All rows are made from the same 11 directions, up to rounding. Whole rows:
(in the rows, 128 means zero)
[[124 112 118 160 136 147 107 102 126  97 141 139 106 157 139 135 116 164
  142]
 [126 116 100 123 191 144 164 115 168 142 126 129  97 167 142 198 101  88
   79]
 [124 119 105 170 159 104 128 141 121 128 101 111 133 129 142 156  92 140
  122]
 [131 127 135 127 140 101 125 131 128 122 128 108 115 138 107 119 137 107
  148]
 [160 144 156 154 131 159 134 135  81 152 137  95 161  92 121 119 133 169
  117]
 [126 113 159 125 193 184  94 129 163 153 156 144 148 135  93 126  83  93
  170]
 [110 130 143 185 142 143 116 138 176 139 123 142 160 109 149 152  69  92
   99]
 [ 83 155 130  52  38 123 169 129 136 137 149 119 110  52 153 182 164 142
   92]
 [114 112 132 103 169 118 120 125 151 134 139 133  87 159 124 150 136  67
  151]
 [121 146 107 153 131  79 127 126 118 109 109 124 141 132 120 142  97 147
  142]
 [144  97 130 108 158 131 157 124  99 141 125 114 101 173 125 138 168  99
  128]
 [105  93 147 142  92  57 116 135 107  85 117  95 117 148  87  90 154 116
  203]
 [135 131 117 136 135 125 143 138 116 138 116 108 136 114 132 143 120 146
  109]
 [146 141 123 117 178 138 104 110 188 132 142 179  72 188 159 115 149  34
   97]]

Rows cut short, each followed by the rest of it:
[129 134 125 131  91 104 143 124 104 121 113 149 130 141 156]
[120 158 119 109]
[118  92 113 166 169 139 163 139 130 147 103 110 140 140 149]
[192  88 118  92]
[146 177 162 111 121 144 103  93 111 125 187 135  64 125 152]
[129 191 116 125]
[ 86 122 131 127 111 144 116 155 175 142 120 139 182  70 120]
[144  61 133 136]
[116 149 146 174 153 102 133 137 120 139 137  72 120  86 132]
[192 100 124 120]
[119  79 156 137 154 143 139 128 109 135 136 106 125 154 109]
[146 134 104 160]
[129 104 144 155 178 111 101 129  66 133 114 151 171 172 100]
[118 100 126 216]
[111  86 168 117 126 200 149 102 129 130 176 109 109 134 113]
[167 140 133 137]
[135 105 167 127 150 150 131 151 143 160 133 106 134 118 117]
[116 141  69 124]
[138 123 117 121 134 148 169 121 127 137 122 121 150 136 113]
[149 113 144 100]
[130 103  71  78 122 119 145 130 124 113 100 135 121 153 113]
[111 133 175 136]
[124 137  78  75  95 105 166 108 153 107 100 189 151 176 115]
[113 122 126 108]
[136 108 141 126 132 167 138 126 106 146 125 157 167 145 128]
[119 125 128 131]
[111 154  68 164 139  67 101 146 144 111  93 123 103 103 176]
[159  88 159 107]
[118 121 126 104 141 113 149 145 116 148 120 102 131 111 116]
[158 125 120 135]
[158 159 105 125 121 103 124 105 117 100 126 140 115 160 116]
[ 90 148 152 127]
[121  82 143 110 120 171 139 148 100 158 124 128 136 116 152]
[133 153 127 126]
[110  46  98  46 186 183 110 168 147 158 125  95  95 115 102]
[131 122 152 180]
[119 104 105 164  83  89 167 111 161  73  97 121 153 171  93]
[108 104 138 113]
[157 179 150 126 151 139 176  82  83 149 152 157 150 165 124]
[176 135 107  99]
[ 91 121 154 126 110  79 134 133 138 111 140  80 118 106  85]
[152 122 108 173]
[131 107 138  78 151 175 129 134 141 155 145 133 122 129 113]
[123 140 110 137]
[102 113 123 111  81 121 116 139 144 104 136  89 103  83 118]
[119 139 171 146]
[130  93 112 126 123 133 144 129 127 122 106 144 138 163 131]
[113 133 125 122]
[161 127 145 158 195 167 115 148  42 193 111 157 178 131 170]
[142 119 128 132]
[159 108 176 171  84 160 103 129  59 119 141 109 139 119 135]
[ 55 187 173 151]
[164 151  80 146 115 101 184 114 149 110  82 147 171 172 115]
[105 106 137  57]
[144  98 107  71 126 119 100 157 138 127 112 121  87 137 121]
[ 50 184 118 153]
[120 121 115 118 116  89 145 125 109 111 116 110 123 140 107]
[135 134 142 150]
[123 150 120 106 124 159 113 141 178 147 136 143 129  84 147]
[128 110 124  94]
[ 97 102  85 114 183 152 132 146 184 149 105 145 157 122 120]
[180  37 131 125]
[142  75 113 137 160 156 124 140  88 134 107 119 145 153 116]
[110 120 173 161]
[142 188 115 119  90 149  85  85  91  93 169 156 106 108 142]
[109 145 234 148]
[ 93 133 114 138 134 127 120 115 136 115 149 110  89 103 151]
[201 102 160 130]
[129 173 134 118 145  61 107 143  96 149 107 169 159 132 130]
[117 124  76 164]
[119  74 155 167 125 129 180 147 130 153  95 127 155 157 157]
[152 137  43  79]
[151  88  94 140 167 136 139 136 164 112 105  92 117 163  93]
[100 110 142 117]
[128 162 119 121 128 108 113 147 135 144 122 127 123  89 151]
[132 126 121 111]
[136 104 178 144  76 188 130 137 149 133 146 116 153  99 123]
[ 76 154 121 104]
[107  50 151 177  79 167 160 121  97 103 134  80 115 130 145]
[151 154 174 118]
[101  99 104 116 127  62  93 170  88 133  85 139 106 126 170]
[118 152 110 175]
[140 139 104 122 132 130 138 115 115 123 120 146 136 146 129]
[129 121 156 119]
[111  88 124 143 139 131 135 159 159 136 110  88 129 106 124]
[140 105 118 118]
[184 161 131 137 138 116 162  78 111  91 160  74  75 176  83]
[113 178 153 106]
[163 234 121  87 175 115 128 133 154 171 154 103 108  66 122]
[158 120 113  79]
[140 151 162 171  69 125 157 113 102 121 137 119 132 115 161]
[129 170 121  73]
[131 126 112 140 156 133 137 115  87 141 116 168 131 164 171]
[167 124 126 116]
[ 68 113 117  88 108  50 129 158 143 113 120  66 103  77  88]
[168 113 131 189]
[144 177 145  69 106 189  96 138 177 157 169 138 114  55 138]
[ 90 152 131  95]
[138 131 129 134 132 120 133 118  97 125 134 117 103 140 142]
[140 155 136 125]
[134 145 131 163 121 133 121  90 176  89 142 161 135 172 108]
[105 102 114 119]
[135 155 142 169 111 162  73 141 138 140 130 173 155  89 181]
[ 91 114 136 107]
[117 156 135 101 133  95 129 118  44 146 130 162 147 132 137]
[166 137 136 178]
[107 150 172 115  93 142 138 109 122 136 164 143 134 107 133]
[158 143 104 129]
[158 145 131 138 135 101 121 134  91 125 120 103 134 128 105]
[ 91 145 148 147]
[128 144 126 120  92 116 115 136 109 129 121 147 128 109 159]
[106 155 137 122]
[128  84 106 158 135 121 126 161 116 131  82 119 159 130 135]
[107 106 148 131]
[148 175 136  38 119 151 177 109 116 164 154 148 135 121 110]
[147 164 111  97]
[148 194 115  91 158 103 143 117 103 154 125 162 167 130 106]
[147 104 125 132]
[145 146 108 111  87 133 117 135 227 101 112 155 168 125  80]
[ 27 102 121 103]
[156 171  96 143 210 114 132 114 168 132 133 106  93 146 119]
[168  91 112  89]
[156 102 161 132 139 194 132 126 188 143 140 150 139 161 120]
[ 72 144  58  88]
[121 128 146 133 157 115 109 121 129 127 149 119  89 141 129]
[146 139  91 153]
[112  93 136 115 158  98 107 154  62 149 104 141 156 143 116]
[124 125 117 214]
[148 174 130  99 127 172 153 118 109 168 140 161 161 103 150]
[154 126 142  80]
[116  76 118 186 110 126  98 117 130  78 120 132  92 170 157]
[103 139 148 144]
[125 140 138 116 185 139 119 127 134 140 150  94 154 107  55]
[154  67 154 184]
[123  99 144 147 100 186 140 115 155 117 137 144 168 133 114]
[112 104 146 115]
[115 182 156  82 105  64  87 149 197 126 147 121  97  85  99]
[ 79 154  40 152]
[166 111  92  72 173 143  77 178 140 160  95 145 122 127 129]
[ 33 151 122 147]
